The rows are grouped in 4 ways, from coarse to fine. Each group lies inside one group of the grouping before and may be the whole of it. The rows also spread widely along 14 directions, which tell nothing about the answers.
Known rows, each followed by its group in each grouping:
[ 10 -19 -19  -5 -12   7 -16 -13  -4  22  -3 -12  -5  -3   7 -13  -5  -9
  10 -20  46   2 -17 -11   2 -15  -2   7  -7   3  -6   4   1 -17   8 -11]
vuv Q976 Q558 Q812
[-29  12  19  -1  17 -24  59  16 -13 -44  32  42  55  14  -7  -5 -12 -17
 -46 -22   2   4 -34  45 -19  20  -4  15 -13  42 -15  10 -30 -16  -6  -4]
Todu Q660 Q904 Q956
[ -6 -19   2  16  -2  22   2 -28   5  -7  13  26   3  50  13   3 -27 -11
 -43  26   7  28 -29 -12 -22 -26  30 -25 -29 -19 -16   6  43 -17 -47  11]
pafu Q315 Q629 Q86
[-21 -13  -8  -5  -8 -31  33  -5 -10 -20  12  -4  13   1 -20 -25 -16  60
  -2 -15   8  12 -18  12  -2 -21  -4  -9 -23  35  15  -3   6 -16   3  -5]
Todu Q157 Q534 Q833
[ 30  37  12  -4  -8  13  -8 -27   1  -4 -29 -15  -4  25   5 -16 -17 -14
  -3  26   8  -8  19 -16  21   8  25  -6   7 -25  28 -39  -2  -2  21   8]
Todu Q157 Q30 Q89
[ 13 -11  -7   1   8   8   2  27   3   1 -15   3   0  11  11  -5 -39   8
  -1   4  40  36 -14  -1  -3  -5  -7   9  14   6 -22  -7  -9 -16  18  -1]
pafu Q315 Q592 Q939
[-28 -19  -3  12  12  10  17   1   7   5  34  -3 -16  52 -16 -43   4  43
  -4 -21   5  30 -15  10 -39   8  -9  17  17  12 -27  28  20 -21  15  17]
pafu Q146 Q765 Q832
[ 10  13  10   4   4  13   9 -22   4  22  -4  10 -24   1  -4 -10  -1  -8
  10 -11  26 -10   9   8  16  17  -5  11   3  10   2   5 -13   3  30  17]
pafu Q738 Q739 Q624
[-50 -37  35 -33 -21   4 -44   1  23   2  27 -30  -7 -20 -13   3  -6  -1
   5  -7  23  -9   1  25  29  -4  -8   9  -2 -11   3  11 -15  10 -28 -20]
pafu Q738 Q739 Q761
[ -2   1   2  15  12   8 -21  12   7  -1   0 -14 -19  28  -7 -20 -21  13
 -15  -9  -3  26   3  11   3   6   3   4  29   3 -13  -1   6  -6  10  14]
vuv Q976 Q558 Q709
[-16 -21  16 -36  -3 -10  -1  -6   4  25   5  17   2  -2  15 -34 -20 -44
 -18  -8  68 -18  -2   1  36  -4  -5  13 -14   8  -9  -2 -32 -17  -6  -3]
Todu Q660 Q23 Q160
[-10  13  -7   7  21 -14   4  21  40  -5  11  27 -12  32  -2 -49  30 -22
 -16  27 -40  15  23 -20 -25 -16  27  22   5 -17   1 -21  34  18   1  19]
pafu Q20 Q27 Q488
[ -9 -10  -7  18  -3  -9  17 -32 -13   5  35  43   7  -7 -23   0  86 -45
 -47  -7 -33 -56  23 -37 -29   9  14  10 -48 -16  40   6   1  35 -41 -26]
pafu Q20 Q288 Q350
[ -8 -20  16  16  -2  12  18   6  -3 -26  -7  25 -12 -11 -11  71  -2  37
  22  40  -5  45 -20   0  -6  15  -5 -28 -11  -2 -18  10   0   8  -5   3]
pafu Q20 Q549 Q910
[ 21 -45  -8  13 -12  -5   0   7 -19 -20 -15   8  27   4   8  -5 -20  15
  -6   5  53  23   7 -39 -19 -23 -12   3 -11  -7   7  -6 -14  -6   5 -30]
Todu Q157 Q534 Q561
[-21  -4  -8 -25  -5  -4 -18  19  34   2  17 -20   8   2  -4 -37   6 -12
  11  -5   2   5 -13  19  -9 -20   9  33  10  -6  -5 -13  14   1   6  -8]
pafu Q315 Q310 Q45
[-16  -7  -7 -16  -6 -22  -3 -16   3  14  -2  -7 -15   0 -10 -25 -21  21
 -11  -2   4  -2  -6   2  32 -33  13 -18 -28  14  14 -10  15  -9 -18   4]
vuv Q71 Q66 Q358
[-29   3   3 -61  -5 -24  31   7 -24  21   1   9  20 -10 -10 -15 -12 -17
 -40   0  34 -30 -33 -14  27  10  -5 -17 -45  10  12 -16 -39 -31 -28 -32]
Todu Q660 Q904 Q439
[  9  43 -27  -5  25 -14  48  19  10  12 -15  36 -38 -19  -5  25  -1  -3
   9  25 -22  30 -35  23  17   9  25 -16  -7  31 -25 -12   8  -8  11  27]
pafu Q315 Q592 Q958
[  5  38 -28 -15  -5   7  38 -15 -31   5   7  -2  -6  18  10 -18  17 -18
  -9   4   7   9 -34  -5 -14  22  42  -8 -12  -1  -8  -3 -12 -36  -3 -10]
vuv Q71 Q66 Q105
[-14 -13   2   2  23   3 -14  20  28  32  -7  14 -45  10 -31   5  -5  23
 -14  13 -30  11   4   0  18   0 -18  -9   5   2 -12  -2  22  18  -2  23]
pafu Q315 Q310 Q328
[  8  13   2 -17 -19  36 -17 -23  -2  18  -5 -33 -22  10  -4  -2  27  -8
  20  18  11 -11   6 -22   0  29  16   3   7 -44  11 -16 -10  -2  11 -14]
pafu Q315 Q629 Q452
[-50 -23  24 -39 -15 -16   0 -18  10  23   5  -1 -49 -18 -29   6  11  38
  13  29  -2  -8   1  -4  54   4  -3 -38 -32   0   7  -4  -5  -1 -23   8]
Todu Q157 Q30 Q278
[  3 -12 -12  37  -5 -21 -20  -9   0 -32  17 -11  -3 -48 -17  34  -3   4
  -6 -42 -12  -1  -2  49  22 -19  14   3   0  35  17  10   3  26 -20  -8]
vuv Q976 Q558 Q709
[-26 -36   8 -17 -14 -20   8   9 -21 -21  13   2  10  -9  19 -16 -40   5
 -25  -5  63  23 -12   2  18 -11  11  -8 -14  16  -5   3 -39 -28 -28 -24]
Todu Q157 Q534 Q833
[-25 -23   9 -19 -37  33   1 -52 -25   9  30 -22  21  28 -20   5  50   9
   6   0   6 -23 -27 -22 -37  19  -2  -7 -36 -35   7  20   4 -17 -18 -35]
vuv Q71 Q66 Q105
[-12 -14  -3  11   3  -9  -4   6   8  -2  19  14 -26 -43 -19  29  42 -14
  -3  -8 -18 -11  16  14  15  14   6   9  -6   6   7   6 -17  34 -19 -12]
pafu Q315 Q592 Q939
[  7  20  31   0 -15  29  -1 -30 -21 -21  -4  -7   2  17  22  16 -23 -23
 -16  21  32   5   0  -4  11  27  32 -12   1 -26  13 -14 -28 -12 -12  -7]
pafu Q20 Q549 Q910
[  2  15  25  20  12   5  33 -27  16  -6  -3  57  -4  27 -12   4  30  -4
  -1  30 -29  -6  18 -10 -11  12   0  -2 -23  -5   6 -11  10  18  19  31]
pafu Q315 Q310 Q328
[ 10  -1   8  16   2  -5  20 -55   6  25 -13  19 -12  32  -2 -41 -47  36
 -11 -14  35 -10   3  -5  21 -37  -7 -13 -32  28  25  -7  36 -11  17  41]
pafu Q20 Q549 Q910
[-15 -29  21   3 -10  -6   0 -14 -17 -20   2  12   7  39  24 -43 -41  18
 -31   3  53  25   6 -28   4 -18  11 -18 -17  -3  -2  -5 -18 -35 -16  -1]
vuv Q976 Q558 Q812
[ -8   0 -11   1  -3 -12  31   2 -31  -9  14   9   8 -29 -11  32  -7   8
 -22 -21  18  -1 -34  17   4  13   3  -8 -21  31   8  11 -24 -10 -19 -21]
pafu Q20 Q288 Q350
[ 30 -12 -29  29   7  -2  12 -16 -26  24 -15  10 -51 -11 -10  -1  14  25
  -2 -10  23  -2  24 -41  10   9   4 -12  -9   4  19   2 -13   7   6  -4]
pafu Q146 Q765 Q832
[ 20  -9   0  19 -12  28   2 -27 -20   1   5 -14   0  -6  -2  23  -3   5
   8 -26  41  -3 -10  13  -5  20  -7  10   5   4   0  13 -19  -4  16 -13]
pafu Q315 Q592 Q958
[  7   0  26  15   9  12   9  -5  -8 -17  -5  10  30  41   2  -4 -44   7
 -24  -8  32  14  -8   5 -13   7 -14   8   7   6  -2   0 -11 -16  16   3]
pafu Q146 Q765 Q832
[ 19 -13  -6  17   9  25 -38   7  14  23 -17 -27 -40  -5 -23  33 -32  20
  12  -7   4  24  -5  26  24   7 -18   1  38   8 -17   9  18  15  20  14]
Todu Q157 Q534 Q833
[ 24   0 -23  18 -15   2  12 -42 -20   7 -10  -4 -24 -12  -3   2   9  26
  24 -12  24   1  -5 -15   7  -6  12 -17 -20  11  14  -1   4 -10  15   2]
vuv Q976 Q558 Q812
[ 33 -44 -12  38  11  10 -12 -12  30  29 -27  47 -28   4  -9  15  22   6
  40  21   5  23  26 -29  -9 -28 -27  11  -8  -1 -22  13  39  31  38  29]
vuv Q71 Q66 Q358
[ 20  22  13   6   3 -13  19   4   8 -26 -22  11  20   2   4 -16 -24  12
   9   7  15   8  16   5   9  -8   2  11  -1  11  19 -34 -13   3  36   7]
pafu Q315 Q592 Q939
[-28 -18  -7   6 -16  -4  -2 -23   4   1  44 -14 -37 -16  -5 -28  37   7
  13 -26  14  -4  13  18   3   4  24  20   3   9   6  19  -3   6  -8  -1]
pafu Q20 Q288 Q350
[-30 -38  25  -2   1  -6 -18   6  32   5  12  17 -10   1 -24  -8  26  13
   0  10 -13  -7  29 -10   4  -9 -20  11 -12 -11   5  -3   7  30  -6   1]
pafu Q315 Q592 Q939
[ 28   4  -2  13 -11 -10   9  -9  -7 -34 -15   7  36   3  -2  -6  10  -6
   2  12   5  -2  19 -23 -20 -12   8  13 -11 -12  32 -28  -5  12  19 -21]
Todu Q157 Q534 Q561

New rows, each followed by its group in each grouping:
[ 31  14   1  34  22   7 -20   8  19   4 -23   7 -20   2 -19  11  -1  -6
   5  -2 -30   8  32  17  16   8  -8  19  31   6   1  -9   8  35  36  22]
vuv Q71 Q66 Q358
[ -9  -9  20 -12   9  17 -18  37   4 -11  -8  -2  17  41   0 -10 -31  -3
 -35  25  11  28  -1 -23 -18   9  -7   2  14 -31  -9 -11 -12  -8  -8 -18]
pafu Q738 Q739 Q761
[-41  17  27 -15  -4  -3   9 -17 -23  13  24 -19 -46 -36 -43  30  24  26
 -13 -22 -20 -36   6  32  51  59  -3 -17  -4  18  28   9 -45  12 -17  -6]
pafu Q20 Q288 Q350
[  9  11 -16  18   9 -10  26  10 -12  -7   2   4  -1   9 -22 -25  23  30
  -7 -14 -11   0  16 -17 -25  14  -5  17   5   9  22  -9  -6   7  28  -7]
pafu Q20 Q288 Q350
[-55 -54  50 -33   3  -5  13  20   8  10   7  40  26  42 -21 -20   4  31
 -30  31  14  -1   5 -46 -16   3 -51  -9 -40 -20  -6  -3 -17  -8 -13 -13]
pafu Q315 Q592 Q939
[ 19 -20  -4  14  -5   2   9 -32   9  22 -16  11 -13   9 -14 -15  -3  31
  29  -4  32  -3   7 -12   6 -16 -25   3 -12  15   4   2  21   1  42  21]
Todu Q157 Q30 Q278
[  6  -6   5  14   3  27   0  10 -19 -14 -17  -7  -5  17 -14  56 -40  39
 -18  25  -2  40 -32  -7  -8  16  -4 -34   3 -11  -7   1   7  -7 -16  -8]
pafu Q20 Q549 Q910
[  8  42   2  -5   0   2  49 -53 -20   7  -8  41  -3  24   8   7 -12 -23
 -44  29  -3 -15 -28 -15  13   1  43 -45 -58   0  20 -21  11 -23 -35  15]
pafu Q315 Q629 Q86
[ 14   4 -19  17   0 -26  30  -4 -15 -38 -19  13  -4 -13 -28  40 -17  57
 -10  28 -34  25 -18  -7   8 -19  18 -47 -32  14  22 -21  21   8 -21  -3]
Todu Q660 Q23 Q160
[ 18  21  -8 -16  -7   5  32 -36 -20  24 -18  29   5  -3   2  19  13 -28
   2  17  17 -17 -26 -17  10   6  11 -19 -45   3   5  -7  -6 -16   2  -3]
vuv Q71 Q66 Q105
[ 12 -26  -6  26 -13  15   1 -26  -3  -6  15  10  -6 -14  15  10  12 -15
  18 -13  44   9   1   3 -12  -3   9  19  -3   2  -4  18  -3   6   5  -4]
pafu Q20 Q549 Q910
[ -6 -11  11   3 -15  -5  14 -38 -13   1  10   3 -11   2   3 -31  10  13
  -1  -7  37 -17  22 -25   9  -1  10  -2 -25  -2  30  -5 -15  -4   0  -3]
pafu Q20 Q27 Q488
[ 43  15  -9  12  14   6  -2  25  20   7 -34   8  -9   6  12 -31  -4 -11
  29   8  27  17  34 -16  -3   3  -6  38  32  -4  -3 -30 -13  11  66  11]
pafu Q315 Q592 Q939
[ 32  21 -31  29  14  -2   3   4  -2  -6 -17   7 -22  -7 -15  30  -8   4
 -29  11 -36  12  -5  -4   5  -9  28 -21  -6   2  16 -19  24  19 -20   0]
pafu Q315 Q592 Q939
[  6   4  34 -18  14 -10  36   9   4   4 -45  52  34  21 -18  25 -24  23
   3  44  10   3  -9 -36   2   1 -45 -18 -37   3   8 -27  -9  -5  32   7]
pafu Q146 Q765 Q832
[ 11  43  30 -20   0   9  50 -15 -18 -17 -35  44  35  30   5  35 -11 -10
   1  61  -6  15 -28 -18  -3  25   6 -31 -35 -10  -4 -28 -16 -23  17   7]
vuv Q71 Q66 Q358
[  3  15   2  16  -5  32 -33  -4  13 -31  28 -31  21  19   4   8  -8 -44
 -27 -16 -14   8 -20  46 -22   6  34  28  32 -19  -4   1  12   8 -20 -12]
pafu Q315 Q310 Q45
[ -4 -23  19  19 -12   3 -13 -17 -12 -31  14  -7  37  18  -7  -3 -12   6
 -25 -19  10  -2   7   9 -10  -9  -4  10  -7  -2  16   5  -7   5 -11 -19]
vuv Q71 Q66 Q358
[-13 -50  -2  18  22  15 -17  30  12  28  13  40 -27 -10 -34  42  50 -19
 -24   5 -21   0  12 -24 -21  22 -35   9  -3 -15 -20  33  -2  41 -22 -16]
pafu Q738 Q739 Q761
[ -8   0   2  -5  -4  -2  11  10 -13 -20  14   3  38  -5   0   7  -4 -21
 -27 -12  16  -5 -20   7 -16   5   4  15 -10   2  12  -4 -18  -3 -16 -30]
pafu Q20 Q549 Q910
[ 15  28  49  -9 -23  24   1 -47 -25 -19 -11 -17  62   1 -14  42 -25 -15
 -19 -15  23 -51 -11  20  17  27 -17  -1 -23  -7  48 -22 -36   2   6 -28]
pafu Q315 Q592 Q939
[-14 -15  19  -7   9   6 -22  27   1   6 -16 -11 -35  20   4 -17 -45  30
  -4   6  32  42   7  -4  30  13  -9 -12  28   2 -25  -5 -25 -21  13  12]
vuv Q976 Q558 Q812
[ 28  -6 -33  36  -4  23  14  -8  -9 -17  12   6 -17  -7  23  23   4 -14
  16  -5  32  44 -24  17 -27   4  34  12  15   5 -32  19   3  -9   5  -1]
pafu Q315 Q592 Q958
[ -2  14 -27 -32 -13   5  11  26   0  -2  10 -27 -13 -20  31 -27   5 -23
  37  -1  55  32 -24  15  -3  15  34  30  25   0 -27  -8 -36 -31  22 -20]
pafu Q315 Q592 Q939
[ 32 -20 -10  35  11 -23 -22  28  16 -42 -18   9  30 -12 -22  11 -10   4
 -18  -1 -22   6  29  -5  -6 -31  -9  19   8   0  26 -24  12  45   4 -16]
Todu Q660 Q23 Q160
[ 11   5 -21  19  -7  14 -14 -12 -15   0  19 -40 -18 -17  -1  -3 -10  -3
  -6 -47  26  -2  -8  32   7  10  19  20  26  13  12  11  -9   1  -1 -13]
pafu Q20 Q549 Q910
[-19 -20  26 -22 -26 -26  11 -32  -1 -15  16   0  42 -15   4 -36 -11  -6
   8 -29  60 -29   6  19  19 -23 -10  24 -27  24  27  -7 -27  -9  13 -14]
Todu Q157 Q534 Q561
[ -2 -15  -4  12 -19  -7  -2 -49  12   3  10  -7 -25 -14 -17  -5  11  24
  25  -9   7 -11   6  15  23 -22  10  -6 -19  14  19   4  26  11   3  15]
Todu Q157 Q30 Q278
[ 22 -12 -23  22  14 -18   0  39   1  -7 -25   2 -22 -28 -23  11  -2  43
   6   1  -9  19  25 -16   9  -4 -13   1   9  11  15 -20 -11  25  19 -11]
pafu Q315 Q592 Q939
[  0  11  30 -23 -15   3  38 -52   7  19 -13  40  16  21  -6 -21  40  -4
  23  33  14 -39  15 -44  -5   4 -11  -3 -56 -19  28 -27  -2  -1  29   8]
pafu Q315 Q592 Q939
[  8  25  11  14  12  11 -29  -7  25  -6  -6 -18 -19  39  -8 -22 -38  -9
 -31   8 -23  11  11  25  22  -6  24   0  31  -7   5 -19  29   7   0  28]
Todu Q157 Q30 Q278
[ 14  18  -9  -2  13  16  22   8  11  12 -19  33 -13  25  10  10  -4 -15
   5  44   2  34 -22 -21 -17   3  14  -7  -4 -12 -23 -12  21  -9  13  18]
pafu Q20 Q549 Q910
[-39 -13  26 -19 -18  13 -24 -16   0 -13  32 -23   5  28   1 -18  -3 -15
 -45   9   2  -8  -3  -1   1   1  31  -7 -12 -36  11  -6  -5  -9 -55 -23]
pafu Q315 Q592 Q958
[-22 -26  -5 -17   6  -4 -24  10  39  44 -10   4 -54  -5 -30   0  16  28
  33  24 -22  16   4  -4  27 -18 -15  -9  -6   0 -20   3  34  15   8  23]
vuv Q71 Q66 Q105
[-11   2  72   5 -10  13   0 -29   0 -40  15  17  66  29   1  -6  -1 -34
 -30  -8  19 -36  27  15  -7  21 -14  29  -9 -17  28 -13 -40  12   8 -14]
pafu Q315 Q592 Q958
[-13  15  44  -7 -13  24 -14 -15  15 -34   2 -33  51  56 -20 -10 -31  29
 -10   9 -17   0 -10  18 -21   1  -9   8   5 -26  22 -24  21  -4  13  -3]
pafu Q315 Q629 Q86
[ 20  25  18  10 -12  34   4 -27 -12 -13  -7 -22  -2  15   3   6  -5   7
  17   1  23   2   5   9   0  36  10   7  18 -16  10 -12 -24  -7  32   1]
pafu Q315 Q629 Q452
[-31   0   7  -5  17  -4   4  20   6   2  19  41 -37  -5   1  23  15 -45
 -54  30 -28  10  -3   2  20  18  35 -20 -12 -10 -16   0 -17   9 -60   1]
pafu Q315 Q310 Q328
[ 44  -5 -49  47  -5  15  -3 -32 -15  12  -6 -27 -58  -1 -10  -8   6  36
  17 -23  14  17  10  -7  -1   0  21  -3  21   8   8   9  22   4  22  11]
Todu Q157 Q30 Q89
[-34  33  13 -20   7 -21  34 -27  16  17  19  20 -28   3 -23 -27  24   4
 -14   2 -34 -28   0  22  28   5  20 -10 -30  18  18 -14   8   3 -10  26]
pafu Q315 Q592 Q958
[ -6 -27  38  -7 -11  -5  -7 -35  21  16 -16   9   7   8 -26 -18  -3  34
  26   3  21 -26  31 -11  22 -16 -43   7 -22   5  27 -12   8  17  39  15]
Todu Q157 Q534 Q833
[  1 -32 -12 -15 -15  38 -26   1  -8  38  -4 -23 -30 -12  -9  33  19  -1
  19  12  33   6 -18 -30  -5  20 -12  -3   2 -32 -12  13  -4  -1  -6 -27]
pafu Q20 Q549 Q910
[-11 -34 -23  -8 -11  10  11  16  -3  -5  30  24  35   7   0  -6  78 -45
 -10  15   4  -5 -11 -49 -72   6   7  30 -26 -42  -7   6  -4   4 -23 -52]
pafu Q315 Q629 Q86
[ -5  -9 -27 -12 -24   2  13 -31 -23  15   4 -14 -40  -2   0 -14  28  26
  21  17  14  12  -8 -32   3  -1  33 -25 -27 -13   3   1   1 -20 -13 -12]
vuv Q71 Q66 Q358
[  5 -25 -11   4 -11  -1   5  -2 -18  -8  -3   1   2  -3 -14  12  14  20
  -4  11   8   9   0 -29 -14   0  -3 -10 -15 -11  11  -3  -6   2  -7 -26]
Todu Q157 Q534 Q561
[  5  -8  11  22   0  25 -14 -23   8  10   5  -6 -15   0 -18  28  -5   7
   4 -15   3  -3  -5  23   5   9 -12   7   9   5   2  14  16  18   8  11]
pafu Q20 Q549 Q910
[-28 -33   4 -22  -9  -9  -7  32   9  -6   7 -10 -23 -31   9   4 -20  19
  23   6  45  37  -9  16  26  -2   3   2   7  10 -24   2 -31 -11  -5 -11]
pafu Q315 Q592 Q939
[  0  -4  35  12 -11  17 -52 -18  38 -11  -8 -27   2  28 -32 -19  29  23
  31  10 -38 -13  48 -10  -6  -3 -17  21  19 -37  27 -24  26  37  38   9]
vuv Q976 Q558 Q812
[  6  15  -9  15   7 -27  46 -11 -27  -4   0  18 -17 -22 -14 -17   3  31
 -15 -29  12 -18  16   4  23  14   2  -4 -18  38  32 -10 -38   1  14   0]
pafu Q315 Q310 Q328
[-14 -21  59   3  -1   8 -28 -12   1 -24  -2   6  14  23 -14  10 -30  -4
 -42  11   8 -12  30   3  30  14 -13  -7   1 -19  17 -10 -25  18 -19  -3]
Todu Q660 Q23 Q160
[-13   5  -3 -40   0  -8 -15  57  24 -10 -18 -26  14   6 -12 -18 -15  20
  14  31  -5  30 -10 -15 -10 -11  -5  10  12 -22   0 -31   1  -3  14 -24]
pafu Q738 Q739 Q761
[  9  18   0  20  14  11 -14  -1  21 -11   6   7   1   5 -34  33  23 -31
 -25   5 -60 -12   0  24  -6  12   8   9   9  -9   5  -5  28  38 -11   3]
Todu Q660 Q904 Q439
[ 29   6 -14  16  22  30   3  33 -22  13 -24   5 -28  13 -15  34   4   0
 -12  18  -4  29  -1 -22 -14  54 -13  -2  36 -14 -22   1 -24   3  24  -9]
Todu Q157 Q534 Q833
[ -4 -10 -14  13 -12  28 -25 -18  -9  16  12 -39 -59 -14 -19  40  -8  31
   4  -7   1  19 -21  20  20  15  18 -22  14  -1  -5  20  15   2 -23   1]
pafu Q20 Q288 Q350
[  8  -4  10  10  -5 -11 -14 -14   6 -27  -2 -10   9  32  -9 -51  -5  13
 -23   5  -4  -8  40 -22   0 -17  15   8   0 -21  35 -29   7  13   1  -4]
Todu Q660 Q23 Q160
[ -2  41  -5  12   0 -21  53 -12 -42 -34  -2  -8 -20  -8 -18   7 -11  63
 -17   1 -19  10  -6   1  15  25  30 -38 -15  22  39 -20 -23 -12  -6  -2]
pafu Q20 Q27 Q488
[-31 -35  31 -19  -1   6   0  -3  13  23  -1  34  -9   3 -25  23  21  10
  -4  31  -2 -12   2 -25   8   8 -31 -14 -35 -17  -2   1  -6  12 -12  -2]
pafu Q315 Q310 Q328
[ 12 -19  11 -13 -18  11 -21  22  18 -17 -14 -17  24   3  18 -24   3  -5
  43  18  50  20  23 -23 -17  -4  -8  39  19 -31  -1 -25 -24   2  44 -23]
pafu Q315 Q592 Q939
[ 33  45  -9   6  18  18  -7 -26  -4  35 -29  -4 -50  13 -16  11 -30 -20
 -33   7 -15 -13   0   5  47  18  23 -26   7   0  11 -20  14   5  -3  26]
Todu Q660 Q904 Q439
[ 21  31   8  10   3   7  35   0  -5 -23 -24  -1  -7  31  -1 -23  -7  49
  30  23   6  32  16 -13 -14  21   5   2  16  -5   5 -28 -13 -12  59  16]
pafu Q315 Q592 Q958
[ 23   8 -24   7  14   2  10  -3  16  25 -15  19 -26   8   6 -14 -21 -13
   8   4  21  24 -13   9   8 -13   8   7   8  22 -22  -2  23  -9  27  29]
Todu Q157 Q534 Q833
[ 27  42 -13  11  11  20   4  18 -13 -21 -15 -19  12  41  -8  -1 -17   4
 -37  17 -31  19 -10 -14 -27  18  24  -5  18 -26  13 -32   6  -5   1 -15]
pafu Q315 Q592 Q939
[ 11  -3  25  24  11  23  12 -23  17   4  -5  35  15  33 -13  17  -7   1
  -5   5  -2   1  -4   9 -16   3 -25   8  -8   4  -8   4  22  10  24  25]
pafu Q315 Q592 Q939
[  7 -21 -13   1  17  -8   7  36 -16   9   1  25   1 -10  17  -9 -20 -44
 -37 -19  58  12  -6   0  10  15  -7  21  15  20 -24  10 -47 -14  -1 -17]
Todu Q157 Q30 Q278
[-44 -14  50 -36 -12  14 -11   8  18  -5   3  13   9   4 -24  46  21   0
   7  54 -20   1  -9 -11   3  22 -16 -13 -20 -34  -3  -8  -6  12 -17 -11]
pafu Q20 Q288 Q350
[ 16   5  -7  23 -20  14  27 -39 -24 -32  16   7   1   4  26   0  11 -10
   2   2  33  14  -4  -5 -19   8  44  -1 -14  -7   6   0 -16 -14  -7 -11]
pafu Q315 Q592 Q939
[ 32 -34 -16  20   4  29 -22  16  19  13 -30  16 -27  -2  21  43 -36  -5
  27  35  43  62 -19 -16  -4 -20  -1  -4  14 -11 -41   8  27   1  10  12]
pafu Q20 Q549 Q910
[ 16  -5   8  12  -4  28  16 -25 -21   4  -7  -6  25  31 -14  14 -41  34
  -9 -22  39   5 -34   5 -20   6 -31  -5  -9  12   2  15   5 -20  21  -3]
pafu Q738 Q739 Q761
[ -8 -21 -11  -4  11 -18  13  36  12  -8   3  30  28  -4  -1   2  -4 -11
 -16   7  12  19 -22 -10 -23 -22 -10  13 -17  10 -10  -3   8   0  -8 -14]
pafu Q20 Q27 Q488
[ 30  13 -11   0 -13  33  -7 -17 -21  17 -18 -49   3  15 -18  -3 -15  34
  13 -21  28 -11 -13  -8  -8  19 -17   8  13 -11  21 -13  -7 -12  39 -18]
pafu Q315 Q310 Q328
[ 28  25 -12   9 -25   3  28 -39 -25 -28  10   1  36 -24  12   9  32 -36
   7 -16  25 -28  -7   3 -17   9  31  18 -25  -2  33 -14 -26   1   5 -32]
pafu Q315 Q592 Q939
[ -8  29  -3  -4  24 -15  42  14   8   5   5  30 -19  20   5 -40   2  -6
   0  -1   9  18  -2  11  -2  17  13  16  11  25 -17  -4 -15 -17  30  25]
pafu Q146 Q765 Q832
[-10 -20  10 -32 -10  18  -6  -1  15  30 -15  16 -16  -4  -9  35  20  -6
  19  49   9   5 -17 -33   5   5 -10 -18 -29 -31 -13  -8   4   1  -9 -10]
pafu Q315 Q592 Q939
[ -7   6 -22  -8  22  12  -5  29  23  35   7 -14 -33  24 -10 -43 -10   6
  -1 -18   5  21 -16  20  -6   7  -5  27  36  11 -30   3  13 -11  28  19]
pafu Q315 Q310 Q45
[ -3   8  36   4  -6  11 -25 -28  35  -4  -4 -12   8  15 -24   2 -17  14
   9   1 -18 -17  11  30  19 -13 -12   9   0  -3  23 -18  26  24  19  22]
pafu Q315 Q310 Q328
[ -6   9   0 -24   1  11  65   0 -33   8 -21  28 -20  35  16   5 -36  45
  -1  47  44  52 -48 -31  -5  22  10 -48 -28   2 -33  -6 -21 -61   5   9]
pafu Q315 Q592 Q958
[-17  -9  -3  -1 -20  15 -11  -9 -15  -8  35 -27 -28 -35   5  11  46 -20
  32 -31  29   3  -3  29   6  43  19  22  24   1 -17  24 -47  -4   5 -21]
vuv Q976 Q558 Q812
[-37   1  30 -34 -15  -7   0 -17  15  -3  20   5  21   7  -7 -22  17 -22
 -15  10  -1 -31   0   3   9  -5  10   7 -31 -15  22 -18  -9   1 -20 -11]
pafu Q315 Q310 Q328
[-38 -18  -4 -38   1   6 -29  19   9  41  11 -27 -50  -4  -3  -9 -25  -4
  -6  -2  22  23 -26  24  43   4   9  -8  14   6 -37  15  -7 -22 -24   3]
vuv Q71 Q66 Q358
[-16  -2  -1  -8   4 -14   7  14  15   8  -1 -12 -11   2 -39 -27  14  55
  13  -8 -22  -7  12  -1   2   0 -24  10   0   8  20 -17   4  12  29   2]
pafu Q315 Q310 Q328
[ 17 -28   7  10  -7  32  -7   5  -8   4 -16 -13  -5  18   1   5 -15  33
  25   4  50  29   2 -18 -16  16 -26  11  19 -16 -17   3 -18 -11  38 -10]
pafu Q315 Q592 Q958
